The rows of a group lie close to one hidden flat surface of 9 dimensions, which passes through zero. Surfaces can cross.
Known rows, each followed by its group:
[ -6  -9  42 -32 -19 -26   3  -8  15  23  19  57  -9  14 -13]  kuz
[ 15  11  28 -12  12  21 -45  37 -35   6  -2  31 -22  40   6]  Ranoz
[ 21 -10 -45 -32 -14  41   5  -7  -2  13 -15 -16 -11  -9 -34]  kesad
[ -5  10   4 -41 -15  -5 -31  -8 -11   4  15   4 -17   4 -26]  dus
[ -1  24  28  -3  17 -19   3   4   0  51  30 -12  20  13  -8]  Ranoz
[ -2   2  20  28  -6 -35  76  30 -53  15  16  -7  12  45 -15]  Mimav
[ -6 -17  23 -59  18 -18  14  34 -21 -39  -7  39  -5  36 -30]  Ranoz
[ 36   2 -27 -19  18  28  29 -14 -16  20  43 -43  -4 -10 -44]  dus
[  0   2  -2 -13 -20  14 -23  12  -4   1  -6  -1  -4   6 -22]  dus
[-37  41  22  18  -2 -27  11 -18  -1 -25   7 -10  28   7   4]  Mimav
[-44  47 -35  -9  44 -24 -12  -9  15  -3   9 -19  18   7 -38]  Mimav
[  9  -6  39 -44  24  14  16  -3  10 -43  44  13  15  -5  36]  Mimav
[-18 -13  60  44 -11 -13 -43  21  -9   7 -27 -20  15   9 -16]  kuz
[-16  -6  10 -23  25 -19 -41 -14  23  -6  14  25 -11  -8  30]  Mimav
[ -8  13  13  45  14 -13 -17 -39  -9  -7  -6 -32   6 -24  36]  kuz
[ 82   3  -4   2  -6  13  18   0  10  37  20  -6  -1 -33 -13]  Ranoz
[ -1  16 -13   9  32  -9  -2  -5  -6  31  43 -36  -4   0 -23]  Mimav
[  0   5  24 -39  15  39 -12   3 -15  27  79 -14 -15  30 -13]  kuz
[-27 -26 -25 -36  28  13   0 -34  31 -33  15   7 -13 -17   5]  kesad
[ 33  42  30 -41   7  30 -25   3   9   0  11  42   6  19 -36]  Ranoz
[  6   7  -6 -24  21 -23   2 -26 -22 -14  -3 -11 -10  -3 -63]  kesad
[ -4  -5 -16  33  -9   4 -11  -6  42 -37  15 -28  10 -38   6]  kesad
[ 18  -6  -4  26  -4  -2   7  14 -51  19 -22 -33  -3  14   3]  dus
[ 21   3 -30  57  -7  39 -11  36   7  -9 -28 -35  12  -6  -5]  kuz
[ 23 -18  11 -11  40 -21  10  -1 -32 -13  33 -39  -5 -10 -28]  kesad
[-27  16  31   4  21 -15 -19  10 -34  33  13 -28   7  33  -2]  Ranoz
[  6  -9  -5  -9  13 -39  16 -26  -9  18  20 -14 -11 -24  40]  dus
[ -6 -29  36   4 -49  -7  40  20 -12 -15 -22  25  12  21 -13]  Mimav
[-12   2  13  39  25 -20  14 -11  29 -15  54   6   5 -17  48]  kesad
[ 21 -11 -22   9   1 -35  37   1  -2 -28 -18   2  -4 -17 -46]  Ranoz
[ 42   6   0  -2 -19  54 -51  15 -13   2 -11  32 -32   8  22]  Ranoz
[ -7 -18  -4  -1 -14  49 -17  -1  15  36  10 -39   8  -7  45]  Ranoz
[ 35   5  14  -1  20  27  49  -1  18 -18  37  18  15  -3   0]  kesad
[ 17 -29   3   0 -29  -4 -10   3  -4  56   6   8 -26   6 -40]  Mimav
[ -1  52  33  21 -22 -52 -14 -18  -1 -22   3  14  13 -13 -39]  kesad
[-13 -28  35 -21 -20   6   7   1  33  19  55  -2   8  -2 -43]  Mimav
[-42 -18 -34  19  26 -53   8   5   3   4  20 -13 -15   3 -12]  kesad
[ 12  -1 -12   2 -30 -29 -36 -32  -6  17  -8 -24 -17 -47  42]  dus
[ 44 -37  -9  17 -31  28  18  19 -18  41   8 -24 -13  -2 -39]  Mimav
[-16 -12  10  38  25 -52  -5  16  37   1 -12  12  14 -14  -2]  dus
[-73  19  29 -26 -10  -6 -31 -40   3 -45  -6   1  10  10  20]  Ranoz
[ 48   6 -13  -5   7  51  14  -3  10  -9  51   1 -10 -16  46]  kuz
[ 21   0  29   6 -16  10   6  20  -2   8  28  14   3   1  60]  kesad
[ 14   3 -11  -9  31 -16   8  -1 -51 -15  -6 -44  -2  -2  19]  kuz
[ -4  -6  -9  12 -34  51 -26  18  20 -10 -10   4   0   3  26]  dus
[-43  -5   2 -46  28  -8  -4   9  49 -19  26  17  16   5 -27]  Mimav
[ 12  27   0  26   5 -17  17 -30   1  11  16 -39  22 -23 -32]  Ranoz
[ 11 -12   8   3 -13 -20 -46  17  20  11  14 -13  -5 -28  -8]  dus
[ 15 -18 -17  -8  21 -11  38   3 -23  18   9 -24  -6  -3   5]  dus
[-21 -16 -56   1  20  42   9 -15  18  39 -33  16 -17  20  12]  kesad
[ 11 -11  24 -36 -20 -20   7  -1   0  28  13  34 -10  11 -25]  kuz
[ 42   3 -15   8 -10  17   9  23   2 -38 -18  13   3 -16  35]  kuz
[ 15  -2  21  43 -35 -17   2 -42  40  17 -16  28  -1 -46  23]  kuz
[-10 -20 -29 -14 -10  13   7  -1  12  12  20  -8 -16  -6  36]  dus
[-26  -8  -9   0 -12   8   1 -54  32   3 -29 -19  13 -28 -26]  kuz

New rows, each followed by its group:
[-25  17 -18  22  -5 -11  10 -22  24   2  -7 -23  20 -13 -28]  Ranoz
[  9   7 -19  35  27  19  30  12  -7 -26  -8 -27  20  -5  31]  Mimav
[ 21   0 -15 -15 -22 -17  29 -21  53  19   9  22  14 -40  -1]  Ranoz
[  7 -13  -9  -9 -49 -24 -45  22 -27   7  10 -42 -24 -23  21]  kesad
[ 40 -13  19 -37 -25  10 -30 -31  -7  40  35  35 -45 -11   9]  Mimav
[-51  19  15  12  34 -22 -16  21 -16   1  29   8  -3  44  19]  kuz
[-33  37  37   8 -58 -16 -24 -44  -1 -22 -22   6  13 -11  -4]  Mimav
[-19  45  43  -4 -19  -9  14 -27 -14 -54   3 -15  36  -7  13]  Mimav
[-14  -7  15 -17 -29  -9   7 -30  33  46  20  31  -9  -2 -36]  kuz
[ 14   0 -10  11 -13  23  16 -30   1  -9  -7   0  -1 -27  71]  dus
[ 57  -5 -14 -13  -1  47  14  18  10   4   6 -12   9  -9 -35]  Ranoz
[ 13  14  -9  14   9  30 -10   1 -24 -39 -13 -25  -1   7 -42]  Ranoz
[-18 -23  18 -48  -3   2   8   4  -9 -34  -2   5   6   6   2]  Ranoz
[ -8 -21   9  -2  25 -42  23  48 -16 -34 -33  20   9  19  19]  kuz
[-13  17   1  14  18  39 -17 -11 -14 -62  -9 -19   0  13 -24]  Ranoz
[-49 -16  20  17 -14 -35 -38   4  16  12 -28  -4   4   2 -32]  Mimav
[-24  26  31  12 -12 -17 -15 -27 -19 -13 -28  30  -1  14  50]  dus
[  7 -16  23 -27  15 -59  17  28 -34  -2   0  40 -18  25  -9]  Ranoz
[ 23 -10 -24 -10  -3  36   2  13  -9  14  32 -34  -8   0 -19]  dus
[ 37  12  50 -17  24  42  10  -6  30 -56  -1  31  33  -6 -31]  dus
[ 37 -10 -10  22  16  35  38   8 -21   6   7 -30   4  -2  24]  dus
[ 25  26  39  13 -15  23 -12 -11 -22  35 -15  20   1  15  42]  kesad
[ -5  22  32  -6  40 -28  14  12  -6 -21  19  35   5  28 -17]  Ranoz
[ 10   4   6  19 -41 -18  -1  53  -7   2  -7 -12  18   4 -10]  kesad
[-21  25 -46  -6   5 -16   3   4  -4 -15 -53  30  -5  20  -1]  Mimav
[-28 -10  -6  -5 -26 -31 -24  14 -27  20 -11  -5 -23  15  21]  dus
[-26  -5  27 -34  22 -27 -21 -21 -26   0  -4  14 -16  15  13]  kesad
[ 53 -35  25 -23   8  10  22  19 -38  -9 -13 -23   9 -14  24]  dus
[-14  -4  19 -40 -13   5 -10 -13  -3   1   3  -9   5  -4  18]  Ranoz
[-26  -2 -48 -42 -16 -38   8 -13  -4  11 -36  -4  -7 -10 -36]  dus
[ 52   3  19 -43 -37   5 -17  10 -50  12  43 -18 -24 -11  30]  kesad
[  5  18   8  -6  -3  -7 -15  -4  18   6  -1  42  -6   5   1]  Ranoz
[-33 -10 -50 -67 -51  35 -27  -4  12   4  15   5 -30   5  10]  dus
[-27 -13 -12  -7  20  44  15  -1  46 -21 -43  29  26  11  -4]  kesad
[ 15   6   0 -32 -20  28 -28  20   6 -74 -52  12  15 -15  10]  kuz
[ -4  24 -40  44   7  14  31 -48  13  15  12 -16   0 -18  34]  dus
[  7 -30  27 -57  -1  18   3   7 -18 -43  12  -1  -4   2  14]  Ranoz
[  8  21  39   4 -34   9 -79   5   3  -4   6   3  -7  -9 -18]  dus
[ -3  31  63   5 -13 -32 -49 -32 -15 -17 -10  25  -1  -9  28]  dus
[-35 -25  -2 -25  35 -20  10  -3  15 -31  11  12  -2   5 -10]  kesad
[-44 -14 -34  45  -1   2   6  28  16  55 -14 -27  11  22  12]  Ranoz
[-35 -30  -6  -9  -1 -38  26   2   9  -3  -7   7   2  -4  23]  Ranoz
[ -3  22  35  17 -10 -14 -38 -39   7 -25  26 -15  -1 -38  39]  kesad
[ -7 -20 -37  30 -13  25  17  -7  43   7  -6 -13   8 -25  30]  Ranoz
[-34  40  -3   0   7 -19   0 -43  21   1  21  31  -5   1  -4]  dus
[ 26  41  25  63  -1  50 -24 -15  -2   5  26 -14   0   3   1]  dus
[ -4  15  11  12  -3  29 -13 -21  37 -18  26  19   1 -13  26]  dus
[ 15 -10 -36   6 -23   4  27  38  24 -12  22 -10   6 -13 -25]  kesad
[-55 -16 -40  32  17 -14   0   0  55 -35 -16  -6  12 -15 -22]  kesad
[-17 -12 -16 -19  -5  54 -10  34  27  10 -19  17  11  25   2]  Ranoz
[-27  15  31  19 -17  -4  29 -21  23 -23  26  12  22  -2  16]  Mimav
[  1 -13  35 -39 -13 -25 -32   6  35 -36 -25  32  12 -25  -3]  dus
[  9  27  13  34   9 -14 -26  -3 -15  15   9  21 -16  14  11]  Ranoz
[-30 -24   9  56 -19   1   5  22  19 -24 -44  -8  27  -6   6]  Mimav
[-58 -13 -48  24  10 -34  -1   5  29  -3  -2   0  -8  -2  -8]  kesad
[ -5 -10  -7  14   3 -10  18 -24  43 -35  20  58 -17 -21  59]  Ranoz
[-25 -24 -21 -36 -17  -2   8   9   0   1   7  14 -13   9  40]  dus
[ 10  13   5  25   2  14 -39 -13  -3 -43 -41 -33  14 -37  39]  Mimav
[  0  16  -5  22 -14  19 -28 -25   9  14   6  -1  -6 -11  34]  Ranoz
[ 45 -20 -23  56  29 -22  26  38 -21 -12   1  40 -37  15   2]  Ranoz
[ 27  -4  48  25 -37  14  23 -18 -20 -13  18 -13   8 -13  34]  Mimav
[ -6  36  13  11 -11 -44   8 -25 -39  18   3  34 -22  25  22]  Mimav
[-49  -1  56 -10  17 -57  15  20 -14 -24   8  14  22  30   7]  Mimav
[  3 -18 -29 -27  33  -2  46  -6  11 -10  50  14 -15   4 -15]  kesad
[  6  23 -15 -14 -24  11  37 -13  -3 -15  -5  45  -5  13  12]  Mimav
[  6  21 -24 -14 -29   6  18  14  -2  14 -30  25   3  18 -52]  kesad
[ 29  -5  -3  -9  67  -3   9   9 -14  15  53 -18 -11  -2  36]  Mimav
[ 22  28  20 -55   4 -14  -2 -69  13 -20  15   9   2 -39 -17]  dus
[ 58  29  10  -5   1  59  -7 -12  32  10  34  18   6 -19   3]  Ranoz
[-21 -40  -8  16 -11 -17 -41  30  13  23 -43 -24   1  -3 -50]  Mimav
[-16 -36  11  -2  23 -68   7  23  15   3  -4  12   5 -13  15]  dus
